Each cloud of rows lies close to a flat space through zero, with a little noise off it, and is much wider in some directions of that space than in others. After each cloud: how many dimensions does that space have?

[[ 53  22  27  17 -12   3  19  16  11  39 -24  42 -21   4   0  14   5  10
    6 -37 -16]
 [  9  25  12  -4  13   2  35 -19   1 -12  -1  16   9   3 -27  38 -18 -14
   39  -3 -11]
 [ 13  -1 -16   0  -4  -6   0  38  -3  11   5  12 -11  13  13  -6  -5  17
   18 -30  -7]
 [-11 -14  -3 -33  -2 -12 -22  22 -28  23   6 -14   5 -24   4 -32 -20 -16
  -17  12   0]
 [ -8   8  29  41  12   3  40 -31   5 -20 -27  -8  17   7 -15  22 -24  -1
   18   4 -16]
 [ 13  10  14  18  -9 -22  32  37 -16  19 -22   9  16   1   8 -13 -52   5
   45 -42 -11]
 [-23 -14 -19 -23   7  -4 -26 -11   4 -19 -17  28  46 -11   3 -26  -6  -4
   32   6  22]
 [ 12  -7  44  39  12 -26  42  16 -37  15 -33  -6   9 -23  21  11 -41 -11
   17  -9   0]
 [ 12 -14 -12 -27  -6  -3   0  40   2 -15  14  -3  11 -10   4  -8  23   6
  -10  25  11]
 [ -3   0 -16  28  27 -22  11   7 -15  20  21 -10 -10  14  -8   2   1   8
   -7  -1 -28]
 [ 14  -6  26 -45  27 -13 -31 -18   7  10 -19  64  19 -28  -2 -18  24 -24
    9  11  17]
 [ -1 -19   7  -1  29 -27 -25   0 -36  32   1  14 -18   5  20  -3 -30   0
    5   2 -24]
 [ 31  -7  36  32 -12 -26   3  12 -15  43 -26  33  16   5  21  -8 -26  -7
    8   4  -7]
 [-13  -1   0 -30  19  -5 -23 -30   5  13   0  51  43   4 -30 -14  -4 -48
   27  15   5]
 [  6  17 -10  12  -8 -29 -22 -18 -29  56  -4  34   6  -1  13 -13 -41 -12
   32 -32   0]
 [  5  27 -27  23  -6 -23 -57 -66 -12  75   3  42 -17  11   3 -12 -13  17
   -4 -18 -26]
 [ 18  12  25  32 -12   3  13 -12   4  28 -29  24   0  15  -3   9 -24   2
   10 -17 -21]
 [ -6   8  -1 -33 -18   7 -28 -50  -5   4  -4  21  32 -13 -15   6 -19 -31
   14  37  16]
 [  2   1  -3   8  29 -16  22  11 -19  -2  -8  -9  -6 -27   2   5   1  17
    1  -6 -12]
 [-11  -9 -16   9  38 -11  15 -12 -29 -12  -9  13  25 -30   0  20   5 -17
   28   7  19]
 [  2 -28  -5  17  19  26  28  28  17 -24 -12  -2  22  -5 -22   6  52  -3
  -32  37  -2]
 [-29 -17 -46 -27  17   4 -14  16 -41  -4  27 -49 -19 -33   0   1   1  -2
  -25  14   4]
 [ -2  12  17  -4  10 -27 -16 -20 -18  45  17  -3 -12 -11  -6 -20  -8 -27
  -22   0  -7]]

13

[[  3   8  18 -38 -55  -4 -19  19 -12  35   1  30   3  26  61 -11  42  -9
  -11  15 -14]
 [ 64 -16  42  -7 -61 -36 -10  28   7  -7 -45 -13  18  10  46  52  15 -23
  -29  25   1]
 [-45 -19  -3 -39  19  14 -14 -20  41  17  -9   7  82  72  22  14  38 -56
  -83  53  11]
 [ 17  -2  46 -26 -25 -16 -22  17 -46   2  11 -21 -46  21  21 -12  50 -15
   -6  34   2]
 [-45 -10  19  19  73  37   6 -35  -9  15  34 -18 -23   1 -17 -25  -6  -9
   21  -5  32]
 [  0 -13  25  13  26 -34  17 -21 -24  23  34 -25 -50 -17 -30 -24   1  -7
   66  34  15]
 [-57   9   2 -72 -14  54 -10  26  -8  53   2  10  72  79  65  15  45 -20
  -31   0   5]
 [ 23  11 -15 -21 -35 -25  -4  31  -4   5 -24  22   6  25  -8  12  -1  -2
   -2   3 -17]
 [ -8   5 -55  18  45  37  -3 -14 -50 -21  22  -5 -54  -6 -36 -10   8  27
  -20 -60  21]
 [  9 -41 -43  46  46  12  39 -58  27 -31   2   6 -10 -48 -31  21 -38   4
   -8 -16  47]
 [ 32  -4  22 -27 -30  17   8  39 -32  14 -28  20 -22  41  19  36 -11  -8
   18 -21  32]
 [ 19  31 -21   1 -18 -16 -17  33 -29 -19  -7   7 -35  -4 -31 -17  -3  26
    9 -26 -34]
 [ 13  14  63   8  -6 -25  -6  23 -51  26  24 -55 -54 -24   4 -18  14  15
   79   7 -11]
 [ -4  -9 -31 -18  22   5  16  -1 -72  44  24  -2 -52  30 -18   6  24   3
   32 -22  37]
 [ 18  -7  23  -8 -35  33  14  -6  18  -2  38  -5  29   2  57  35  -1   6
   -4   0  43]
 [-35  35   2 -27 -14  12 -26  23  25  33   4  33  52  48  15 -24   2  -6
  -12   1 -36]
 [  5 -34  67 -23  -7  -3   0  -7  -5  42  -5 -16  11  40  54  25  32 -50
   -4  49  39]
 [ 12 -10  -4   5  -9  -8   1 -13   3  29  17  -4  20   6  25  22  15  -3
   -5   1  16]
 [ 19  -4 -22  -7 -17  -1  -4  15  19 -61 -46  -7  26  -3  -9  28  -1  -2
  -62   2 -13]
 [-22   7 -18 -24  10  17 -18  10  26  -1 -29  44  36  62 -12  -2  -4 -30
  -56   4  -7]
 [ 63  -8 -25  68  -7 -43  11 -19  26 -69 -23   6 -45 -87 -48   1 -49  30
    3 -16 -15]
 [ -8  15  23 -12 -16   0 -24  18   1  15  -3  -9  24  15  30  -5  22  -4
  -15   4 -24]
 [ 11   8 -58  11  -5  10   2  -3  49 -73 -24  30  33  -8 -38  11 -35  11
  -64 -14 -13]]

11

[[ -7  -3  12 -23 -67   4  31   5  79  -7 -99  62   4 -24   0 -11  21 -78
   41  37 -57]
 [ -8 -50 -25 -16   9 -14  15   8 -29  -4  42  13 -52 -20  -8  28  10  -7
   -9 -15  15]
 [ 15 -25 -11 -22 -31   6  23  10  21 -15 -16  32 -29 -43  -8   7   3 -49
   19  -2 -20]
 [  5 -19 -10 -16 -26  -2  18   4  13 -15  -6  26 -17 -28  -3   7   3 -33
   15  -2 -19]
 [ -4 -54 -11  16  14  -7  33  47  -7  54   7  22 -32 -17 -28   9  19 -44
  -27 -22  33]
 [  6  28  21  19  43  14 -33  10 -31  18  28 -54  15  15 -13 -24 -17  43
  -17 -13  46]
 [ 18  40  21  -8 -33  16 -15  -7  46 -21 -59  -1  30  -6   7 -23  -8 -18
   26  17 -35]
 [-16 -41 -21   5  47 -11  -4  12 -56  17  73 -22 -38   7 -13  24   5  27
  -34 -24  48]
 [ -1   8   2 -32  -3   1 -30 -18   6 -52  -5 -18 -13   2   8  15   4  17
   19  15 -23]
 [ 17  27   0 -20 -17   1 -20 -28  25 -57 -24  -6  20  15  20  16  -1  18
   16  11 -46]
 [  7 -71 -39 -23 -13 -14  33  24  -1  -7  15  43 -58 -37 -14  42  25 -49
   -8 -19  -7]
 [ 28  -2   1 -22 -30  24   4  14  32 -13 -24  16 -24 -58 -15 -19  -6 -52
   29  -4 -11]
 [ -1   5  17  15 -24   9  23  22  35  38 -47  26  12 -17 -11 -33   2 -52
   11  13  -3]
 [ 38  20   3  10  25  17 -27  16 -31   5  45 -45  -1 -16 -17 -18 -26  24
  -12 -33  44]
 [ 26  41  17  16  46  17 -50  -6 -39  -9  52 -70  16  17  -5 -14 -30  68
  -20 -25  38]
 [  5 -55 -21  -2   9  -8  22  30 -13  18  21  24 -43 -23 -20  26  18 -37
  -20 -19  21]
 [ 40  38  13 -13 -13  21 -35  -7  16 -44  -9 -27  12 -17   2 -15 -18  10
   15  -9 -15]
 [ 26  -1  -8   2  36   3 -32   7 -33 -15  40 -37 -12  17 -11  22  -2  39
  -27 -25  26]
 [-15 -36   0  24  71   0 -12  36 -59  49  63 -38 -35  18 -26   6   7  28
  -49 -24  74]
 [ 20  16   0  28  43  -2 -25   7 -29  12  28 -34  20  32   0   9  -6  40
  -37 -24  32]
 [ 19   8  -9   2 -54  -6  35  -6  57  -4 -59  58  29 -12  13   4   3 -49
   21  10 -55]
 [-43 -16  38  14  21   8   2  39  14  59 -40  -5 -11   1 -25 -30  21 -32
   -3  27  30]
 [-34   7  35   2 -33   9  19  10  42  27 -69  23  10 -10  -6 -36   8 -46
   29  39 -16]]

6

[[-42  14 -26 -26 -12   8  19 -16 -40  14  -7  14   8  36 -26 -60  -4 -41
   35  16  47]
 [-22 -18  21  19 -49  -8 -28   8  24  13   0  -2   3  44  11  46  27 -19
   11  -5  -9]
 [  2 -20  53 -50  16   1  48   1 -35   7 -12   9  43 -19  58 -15  51   3
   44 -13  20]
 [ 26 -13 -77  18  28  17  11 -11 -35  14  22  25   0  26  26 -21 -58 -19
  -26  64  19]
 [ 46  -3  16 -16  41 -25  36 -15 -11 -34 -10 -22  25 -16  13 -34  11  39
  -37  23   6]
 [ -5   3  -1  10  -4 -17  14  10  19  -7   5 -17   2 -22 -10  17  57  19
   48 -58  29]
 [  6 -61 -10  39  -3 -15  -9  -2 -13  24   8  -7 -35  33  30  24 -63 -36
  -31  76   2]
 [ 27  -1  18  -9  -2  -4  -2   2  16 -52 -13  -2  -5 -23 -56 -18  26  66
   17 -49  -7]
 [-18 -24 -46  27 -29   0 -14  11   0  43  37  36 -32  40  14  29 -67 -44
   -7  61 -10]
 [ -6  -6 -43  22 -10 -11 -12  -1 -43   4  16  22   6  38  47 -16 -35 -14
  -47  60 -13]
 [ 33 -20 -16  45  13  -8  18  14  19  -8  34 -16 -10 -28  46  39  16  30
  -17  13 -26]
 [ -1 -24  43 -43  -5  10  12  -7  -9   7 -28   7  -9 -15   0 -10  12  -5
   49 -21  33]
 [-18   7 -31   4 -25 -13 -11   0  -1  -4   1  21 -12  11 -42 -23  -8  15
   27 -23   9]
 [ -7  30   2 -45 -36   8 -11  -7 -13 -11 -14  41  52  43   8 -24  49  11
   23 -27  12]
 [ 16   5  14  25  23   0  27  12  37 -10  20 -32   6 -37   0  29  32  23
   -3 -15 -29]
 [ 52 -34  37 -13  32 -14  10 -13  -2 -21 -23 -12  11  -7  18  -5 -17  31
  -39  26  -9]
 [ -4 -10 -18  23  -3  12 -16  19   8  13  26  22  -7   4  -6  32 -30  -7
    3   3 -27]
 [ -5 -16   8  16  33  25  33  18 -23  17  29 -10  10 -32  59  24   8 -26
    4  19 -18]
 [-14 -17   2  14 -49  -8 -26  15  -9 -14  20  19 -11  48   2  20  -1 -11
   -9  31  -7]
 [  5   7  -4  -5 -14 -16 -15   9   9 -10   8  17   8  23 -25  10  -6   7
   -3  -3   4]
 [ 44 -66  33 -13  30 -20  -7  17 -47  -1  -4  31  39  10  72  41 -15   2
   -7  13  15]
 [ 42 -45  86 -48  25  -9  30  -7 -18 -15 -33  -5  39 -15  53  -1  31  23
    1   6   2]
 [-13  -8 -16  -4 -36  13   0  -7   4  16   6  27   0  41  -1  -7  -5 -12
   19  23  -3]]

13

[[-19 -31  11  15 -12  19  -5 -42  -2  -3 -16   6   5  -6 -47 -16  -5  14
   11 -45 -18]
 [ -2  32  -2   2  -4 -18  16 -10  -6   4   5  -3   0   7  37  -9   7 -26
   10  -2   4]
 [ 11  12  -2  -5   5 -11   7  16   7  -1   6   4  -6   2  13   6   7  -5
   -6  17   1]
 [ 16  15  -9  -6  10 -16  -1  36  -2  -5  14  -2  -9   0  24  18   4  -9
    1  33  16]
 [  6 -15   0  -3   6   6  -9  20   6   1   4  -1  -3  -8  -9  12  -1  14
  -16  17   0]
 [ -4 -19   7  -6  -5  15 -10  -3   2   1 -11  -1   0  -6 -26  -1   0  17
   -7  -4   4]
 [ 16  11   3  -8   6 -11   2  18   3   3   9  -1   3   4  16   9  -1  -6
   -6  24   6]
 [ 14  -6  -2  -7  13   1 -10  31   5   2   3  -1  -1   0  -6  19  -1   5
  -13  24   8]
 [ -9  10  -2   1 -10  -1   8 -18  -5   4  -6  -4   5   4  10 -11   0  -5
   12 -18  -6]
 [  5  -6   4  -2   0   3  -9   6   6   0   3  -1   3   4  -6  10   1   6
   -3  10   3]
 [ 11  -3  -3  -5   6  -1  -8  17  -1  -2   2   1  -1  -3   0   7   2   6
   -6  15   1]
 [ -6  -6   4  -1  -1  -2  -2  -8   0   0  -1   1   3  -1 -12  -3  -2   4
   -3  -4  -1]
 [-11  -7   7   2  -9   1  -4 -18  -2  -5 -11   2  -4  -2 -15  -8   0   3
    7 -27  -8]
 [ 10   4  -4  -6  12  -2  -4  26   5   3   4  -4  -3   2   2  17  -3  -5
  -12  22   5]
 [ -8  -1   5   5 -11   2   7 -26  -7   1  -2  -8   1   5  -6 -12   3  -5
    6 -22  -4]
 [ -4 -17   3   0   3   8  -7  -2   4  -1  -8  -3   1  -1 -27  -2   1   9
    1  -3  -9]
 [-13  -7  -3  12 -10   6   5 -35  -9   1 -10  -2   8   0  -6 -22  -1  -1
   15 -37  -3]
 [ 12  25  -5 -10   4 -15   9  33  -2   4   7  -4  -1   9  26  13   6  -8
   -1  30  11]
 [-12 -10  -1  11  -7   8  -1 -30  -2   7 -11   3   7   0 -23 -17  -4  12
   10 -32  -9]
 [-13 -39  13   5  -3  26 -21 -16   7  -5 -17   0   3 -11 -51  -3  -7  29
   -3 -22 -11]
 [  6 -17   0  -5   9   6 -12  29   3   5   1  -3  -8  -4 -24  16  -5  19
   -3  16  -2]
 [-27  -3  11  18 -19   8  12 -70  -5   0 -10   2   8   5 -17 -36  -4  -3
   29 -62 -18]
 [  6  -1   5  -4   4   0   5   3  -3   3   2  -3  -1   1   6   3  -6  -1
   -1   2   4]]

2

[[  7   5   3  -1   2  13  22 -14  -8  10 -11  11   4  -2  13  10  -6   5
   22  18  16]
 [-23  15  10  -4  -9   3   7   7  -1   4  20  27 -37 -25  31  20  15  -9
  -16  34  10]
 [  1 -43 -18 -34  13 -15  16  24 -48  27  -1  17  33 -17 -44 -16 -67 -71
   12  37  24]
 [ 45   5   4  -4  16   3  29 -18  18  47  -7  12   1  -3  12   3  -9 -10
   20  24  51]
 [ 54  -6  -8   1  22   7  31 -40  -8  18 -35   6  30  10   0  -6  -7  28
   41  14  22]
 [ 58  10 -11  12  32   2  22 -33  -1  25 -32  18  -1 -17  41  -1  48  73
    8  33 -21]
 [ -8  -5   3   9 -12 -29 -40  25  12 -30  23  10 -18 -18  -6 -18  42  14
  -77  -7 -65]
 [-27   1  11  -2 -18  -7 -15  12  12 -15  27  -4 -13   6  -9   0  -6 -28
  -20 -18   8]
 [ 35 -20 -33   3   8  45  39 -23 -27  36 -23  20  20 -28  60  35  13  45
   61  21 -12]
 [ 34   4 -22  28  18  25  -8  -1   4   0 -35 -11   9 -14  26  11  43  76
   11  -7 -69]
 [ 12 -16 -17 -11  12  16  28 -27 -40  -4 -34  -1  37   5  -2   0 -14  22
   54   7   2]
 [ 12   6   9  -9   4 -49 -15 -24  38   3  30 -25 -12  31 -12 -50  22  -1
  -28 -42  31]
 [ 24   0   4  15 -14   3 -10 -22  34 -16  13  -5  10  13  22  -1  39  33
   -9 -41 -20]
 [-37  -3   6   7 -26  16 -19   2  -6 -51   1 -22  20  23 -18  11  -4   3
   11 -45 -27]
 [ 34  -8 -20  -2  22  -3   9  -2   1  36 -15   5   0 -16  19  -4  13  27
   11  19  -8]
 [ -8  17  18  12 -13   3  -9   1  19 -17   7  -3  -6  11  -3   9   8  -1
  -14  -9   3]
 [ 41  -2 -20  18   8  24  14 -24   8  22 -10  16  -3 -28  69  23  58  76
   18   8 -40]
 [ 20   1  13  -1   4 -13   1   4  21  12  -1  -1   7  10 -30  -9 -22 -33
  -12   4  29]
 [ 16   7  33  -1 -27 -44  -5 -25  48  -6  55  30 -26  -1  18 -18  40 -17
  -64 -11  31]
 [-15   6  15  10 -20   3  -6   7  -4 -27  15  31 -13 -23  21  22  25  10
  -34  24 -31]
 [-30  23  31  13 -14 -11 -44  45  38 -18   8 -22 -21  17 -55  -4 -22 -48
  -50 -17   0]
 [ 24   5 -11  -8  12   4  27 -18  23  62  16  10 -29 -12  49   6  10  -2
   20  21  57]
 [  4   0 -14   7  10  -8 -24  40  26  39  14  -2 -36 -28  12   0  18  -4
  -35   8 -26]]

8

[[-28 -32  23   4  -9  52   9  -4 -37  11   8  15 -17  12 -44 -45  85  39
  -24  19  36]
 [-60   9 -49 -65  90   0 -13 -11  -7 -28  -2  26   2  22 -80 -36  46  60
   14  33  45]
 [ 14 -26   7 -33 -22  56  -7  35  25  14  77  -5 -15 -11  51 -14   9   6
   47  12 -28]
 [-40  15 -36  50  10  11 -56  49  10  17 -57 -48  25   1  22  15   8 -37
   17  -8 -42]
 [-80 -49 -51  46  33  35 -30  14 -39  16 -82 -17  31  16 -78 -29  31  20
  -18 -34  19]
 [  4  25  29 -17  21 -12 -58  16  -2   7   8 -25   1   4 -34  34 -15 -35
   32  14 -21]
 [ 39 -30  14  65 -39  57 -34 -33 -51  74 -48 -26  69  -2 -24   7 -79 -28
   28 -68 -27]
 [-15 -23  25 -21  39 -48 -23  32  -3 -21 -62 -28 -24   7 -28  -3  10   2
   16  21  17]
 [ -4  -3 -15 -34 -17 -37  -9  64  47  10  30  17  14  46 -10   8  14 -24
  -30  32  22]
 [-54 -90  32 -16   0  53 -43  61   2  42 -17  22  40 -14 -70 -17  53  32
   76 -19  41]
 [ 20  73 -10  32 -30  38   1   2  -8 -44  38 -35 -29 -27  55 -72 -16  10
  -10 -43 -21]
 [ 21 -22   1   6 -44  53 -32  86 -43  14 -12 -40  32  11  37 -62  46 -36
  -15 -17 -75]
 [ 49  21  41   3  -9  87  24 -39  -9  13 -21  12  13  24 -24  -1  78  33
   34 -13  -4]
 [-58  -1 -53  25  34 -53  25 -34 -37 -28 -65   1  13 -45  14 -24 -81  22
   -8 -26   7]
 [ 15 -29  -6 -20  13  13 -64  31  -2  49 -14   8  52  49 -58   0 -51 -16
   44 -20 -14]
 [-14 -43 -44  12  63  21  -5 -30   1 -29 -48  -7   7 -16 -50   4   1  27
   23 -73   4]
 [ 49 -50  48  35 -72  55 -76  41  -4 116  -6 -27  37  82 -61 -27 -73 -25
   27 -11  31]
 [-29  35 -26   9  -1 -26  25  -8  12 -22  -2 -10 -24 -14  35 -37 -40  26
   -6  12  33]
 [-12 -47 -39  17  -2   5 -41  26 -35  17   8 -21  -3  19  15 -44 -76 -19
  -18 -20 -45]
 [-12 -68 -23 -17  17 -22 -23  48  34 -18  16  43   8   4  -2   7  45  -8
  -10 -25  -9]
 [-85  39 -33 -16  26 -85  23  45  43 -54 -21  24 -46  46 -25  18  -5  13
  -48  34  34]
 [-14 -35  23  -8  34 -16 -13  16  31  -7 -27  36 -10  10  -8  61  94  -3
   18  24 -10]
 [  1  -1  13 -45  11 -22  22  19  35 -21  22 -10 -12 -15 -18  42 -11  -3
   24   4  12]]

15
